There are 9 hidden switches. A switch that is on adds its own fixed numbers to the row, and there is some noise. The rows also spread widely along 13 directions, which tell nothing about the answers.
(in the rows, 128 means zero)
Known rows, each followed by its switches (1 for on, 0 for off):
[142 131 116  73 157 121 149 125  84 136  96 112 121 149 139 152 160 111
 119  92 129 117 120 156 139 101 108 146 174]  0 0 0 1 1 0 0 0 1
[110 142 138 102 158 129 121 173 156 169 147 110 116 136 176 122 112 154
 128 122 147  67 129 152 150 112 180  91  99]  0 1 1 1 1 0 0 1 0
[180 148  95 135 134 147 141  52 122 154  78  92 164 148 114  79 102 156
 135 134  99  74 148 126 108 128 168  99 142]  0 1 1 1 1 0 0 0 0
[111 110 116 108 106 155 112 118 122 138 123 146 107 109 132 134 133 125
 161 125 116 107 158 146 136 141 167 136 158]  1 1 0 1 0 0 0 1 1
[121 134 117 181 142 162 126 112  97 137 126 141  66 110  50  86 100 125
 143  92  84 121 167 154 151 117 166  49 162]  0 1 1 1 1 0 1 0 0
[135 140 142  93 101 109 180  98  76 166  96  89 136 125 133 119 131 127
 127 122 154 204 102 157 122  77  88 141  95]  0 1 1 1 1 0 0 0 1
[182 154 142 173  80 189 192  80  99 191  73 106 110 166 127 120 135  82
 108 141 111 144 138 178  68 130 131 124  46]  1 1 1 1 0 0 1 1 0
[135 151 174 126 151 172 135 103 108 133 127  80 166 111 105 105  59 163
 128 153  94  67 131 127 140 147 168 103 124]  0 0 0 0 1 1 0 0 1
[ 56 118 163 101 122 128 115 138 141 146 106 137 102  99 150  84 112 172
 180 116 148 133 155 160 163 107 160  78 131]  1 1 0 1 0 1 1 1 1
[ 99 167 136 119 112 150 141  98 152 192  87 135 132 153 161  91  95 165
 137 137 118 127 141 175 107 123 143  75  79]  0 1 0 0 0 0 1 0 1
[169 121 131 107 106 180 153 123  97 136  98 103  99 131 119 128 173 112
 183 126  96 149 148 113 119  93 134 168 116]  0 0 1 1 1 0 1 1 1
[152 167  93 168  63 125 149  80 146 180 145 112  71 110 117 133 139 101
 145 135 135 173 157 145  87 120 172 102 131]  0 0 1 1 0 0 0 1 1
[157 147 147 124 133 179 148 131 115 157 118 110 141 132 153 152 123 105
 109 129 130  73 135 147 103 139 157 139 131]  0 0 0 0 1 0 1 1 1
[138 105  61  86 117 138 132  99  91 136 113 104 157 123  81 125 110 157
 123 133 110 131 109 131 129  88 109 174 102]  1 1 1 1 0 0 0 1 1
[158 100  80 145 107 182 147 103 149 141 152  95  93 103 133 124 178 120
 149 132 102  89 130 119  99 143 167 150  94]  0 0 0 1 1 0 1 0 1
[149 125 153 113 121 161 173 103 178 133  99  89 124 116 127  80  87 152
 158 149  94 150 161 121 103 115 140  92  71]  0 0 1 1 1 0 0 1 1
[118 177 103 124 145 152 124 171 107 175 145 103  81 145 102 138 138 137
 133 121 113 118 121 145 146  78 141 112  98]  0 0 0 1 0 0 1 1 1
[155  95  92  94 128 122 161  87 135 113 122 105 134 109 109 112 124 137
 127 118  89 141 131 131 116 105 124 142 132]  0 1 1 1 0 0 1 0 1
[ 99 138 176 154 117 201 130 128 110 151 134  99  96  89 103  81 107 156
 187 134 106 121 154 120 148 130 179 102  99]  0 0 0 0 1 0 1 1 1
[132 142 155 150 128 118 161 152 111 156 130  96  78  82 156 137 158  73
 127  85 193 151 141 139 125 100 161 105 160]  0 0 1 1 0 0 0 1 1
[117 137  73 100  98 139 117 131 184 148 153 160 139 107 117 154  56 142
  95 158 125 129 143 160 108 119 131 102 131]  0 0 0 1 1 0 1 1 1
[135 122 128 175 140 166 145  91 134 142 101  94 104 112 112  89 121 130
 132 109 136  67 155 149 112 150 176  72 125]  1 0 0 1 1 1 0 1 1
[ 92 115  99 148 115 168 108 116 132 145 112 166  84 120  86  97 101 144
 159 112  95 113 174 165 136 122 163  81 128]  1 1 1 1 0 0 1 1 1
[151 129 124 126 101 140 170  33 157 159 153  85 104 143 124 111 125 152
 138 139  70 116 138 166  93 172 166 115 105]  0 0 0 0 1 0 1 0 1
[ 96 134 179 120 105 123 163 111  82 164 139 122  87 140 109 147  94 113
 100 100 128 162 116 216 145 120 110 103 106]  0 0 1 1 1 0 1 1 1
[117 133  87 130 143 150 158 120 146 160 154  98 126 109  83 103  73 166
  87 136 102 140 104 158 118 106 114  86  50]  0 1 0 0 1 0 1 0 1

New rows. What belongs after each?
[106 147 165  93 125 153 116  96 100 150 148 121 143 146  95 122  58 177
 138 144  67  95 133 171 156 146 155 118 127]  0 1 0 0 1 0 1 1 1
[152  94  95 123 121 101 153  65  98 112 138 108  95 102  56 119 116 119
 124  88  95 165 145 151 135 116 128 116 184]  0 1 1 1 1 0 0 1 1
[ 71 161 174  93  88 143 134 136 103 189 118 149  72 158 149 146 131 129
 161 130 129 166 140 203 146 116 130 119 104]  1 0 0 1 0 0 1 1 1
[122 129  90 147 132 162 123  85 127 146 120 119 142 127  97 107  74 153
 107 125 107  64 134 155 122 142 154  89 113]  0 0 1 1 1 0 0 0 1
[146  97 106 126 148 140 162 108  88 137 121  81 125 123  91 101 128 141
 102  93 125 116 102 147 138  94 117 128  96]  0 1 1 1 1 0 1 1 0
[162 190 146 119  98 146 132  94  70 190  93 115  90 184 136 140 165 115
 182 129 118 111 162 157 129 121 175 135 165]  1 0 1 1 1 0 0 1 0
[151 164 106 145 122 174 119 144 165 159 109 147  88 130 138 124 131 111
 162 128 105 107 190 120 106 119 190  87 151]  0 0 1 0 0 0 0 1 0
[107 149 214 124 129 170 174 148  93 165 108 125  66 140 147 131 142  95
 143  99 116 167 144 184 135 124 124  97 105]  0 0 0 0 1 0 1 0 1
[123 116 101 105 110 140 122  77 114 141 107 145 105 125  89  97 121 163
 177 117  91 141 168 148 141 122 151 111 176]  1 1 0 0 1 0 1 1 0
[115 140 184 141 123 218 168 153 131 144  91 122  96 114 122  90 102 120
 155 145  81 162 150 137 119 112 122  93  43]  0 0 0 1 0 0 1 0 1
[129 149 145 124 131 163 162  94  82 166 126  70 126 141  82 105 101 160
 120 127  99 133 103 156 132 112 119 124  71]  0 0 0 0 1 0 1 1 1
[152 113  94 106 130 171 145 181 144 131 153 130 115 110 116 174 111 101
  94 136 117 123 126 139 111  95 119 144  89]  0 0 1 1 1 0 1 1 1
[150 135 143 100  71 161 120 103  69 152  86 151 119 146 131 147 151 113
 173 137 109 148 148 153 135 111 134 156 169]  0 1 0 1 1 1 1 1 0
[112 158 163 163 136 156 174 107 131 183  81 115 122 140 113  81  64 146
  96 120 134 130 137 199 105 118 126  36  51]  1 1 1 0 1 1 1 0 1
[155 123 101 156 139 181 168  59 128 141  82 102 113 148  69  71 105 152
 135 110  59 118 153 149  96 126 128  81  87]  0 0 1 0 1 0 1 0 1
[137 140 150 154 131 206 165 127 161 137  64 168  96 133 114 103  78  98
 123 125  81 142 187 168  90 134 121  46 107]  0 0 0 1 1 0 1 0 1
[131 162  59 116 157 140 125 133 111 154 108 109 100 125  87 109 149 149
 149 107 106 138 138 116 135  73 129 106 143]  0 0 0 0 0 0 0 0 1
[158 153 122  44 148  97 138 103 131 146 123  91 138 162 125 124 119 177
 166 133  81 131 145 129 141  91 147 137 155]  0 1 1 0 1 0 0 1 1
[120 153 140 121 113 153 136 124 158 186 128 119 120 165 144 127  83 156
 120 149 107 101 131 184 111 130 152  84  43]  0 1 1 0 1 1 0 1 1
[171 145 125 130 130 161 135 146  81 130 124 131 128 120  91 167 107  85
 100 129  94 118 136 143 124 101 136 136 153]  0 1 1 1 0 1 1 0 1
[136 124 147 114 122 152 177 134 130 147 143  98 119 115 111 149  96 118
  84 134 119 157 108 171 110 113 103 116  67]  0 0 0 0 1 1 1 1 1
[126 134 188  57 132 131 163  96 114 127  93  79 190 116 140  91  65 184
 141 162 119 130 119 134 147 110 118 129 114]  1 0 0 1 1 1 1 0 0
[122  91 101  44  99 115 135 125 131 118 134 165 129 117 145 175 120 113
 116 125 110 162 131 161 133 107 102 165 167]  0 0 1 1 0 0 1 0 0
[114 125 124 150  70 178 146  62  91 176 102 132  99 127 132 127 150 110
 150 125 121 129 142 175 101 165 148 139 111]  1 0 0 0 0 0 0 0 1
[ 91 176 168  57 146  91 133 133 130 167 122 125 162 163 138 139  30 175
  93 133 139 114 122 197 154  97 121  83 136]  0 0 1 1 1 0 1 1 1
[ 66 122 162 119 154 161 122 145  66 158 133 120  84 130 114 112 133 144
 145  88 103 110 114 172 178 124 139 111  98]  0 1 0 0 0 0 0 0 1
[136 144  75 163 109 202 108 129  97 170  87 152 127 125 137 143 146  99
 123 126 151  63 140 144 105 132 153 124 135]  0 0 0 1 1 0 0 0 1
[ 84 126 147 104 135 111 123 125 108 152 144 129 107 133 110 143  87 147
 108  99 133 115 125 198 159 121 135  86 134]  0 0 1 0 1 1 0 1 1
[141 139  95  86 136 159 126 128 134 169 113 118 126 175 136 125 137 167
 150 130  87  89 134 149 121 100 145 136  84]  0 1 1 0 1 0 1 1 1
[148 149 110 114 126 123 157 124  86 163 112  91 137 115 105 122 118 126
 110 117 142 167 112 128 127  73 118 134 119]  0 1 1 0 0 0 0 1 0
[154 111 185 137 114 167 167 120  42 131 162  88  78  96  77 143 154  88
 155 107  98 154 138 140 147 129 157 168 141]  1 1 1 0 1 0 1 1 1
[109 114  99  93 133 157 131 185 125 154 152 139 107 101 139 163 133 121
 110 119 156 125 121 155 137 102 125 140 114]  1 0 0 0 1 0 1 1 0
[141 162 112  87 163 141 144 128 135 161 147  61 139 143 121 105 116 192
 144 141  95  94 114 117 137  91 151 127  80]  0 0 1 0 1 0 1 0 1
[ 72 155 179  50 165 125 102 167 116 172 143 111 128 148 167 116 105 197
 172 130 128  74 132 155 191 118 180 116 131]  1 1 0 0 1 0 0 1 0
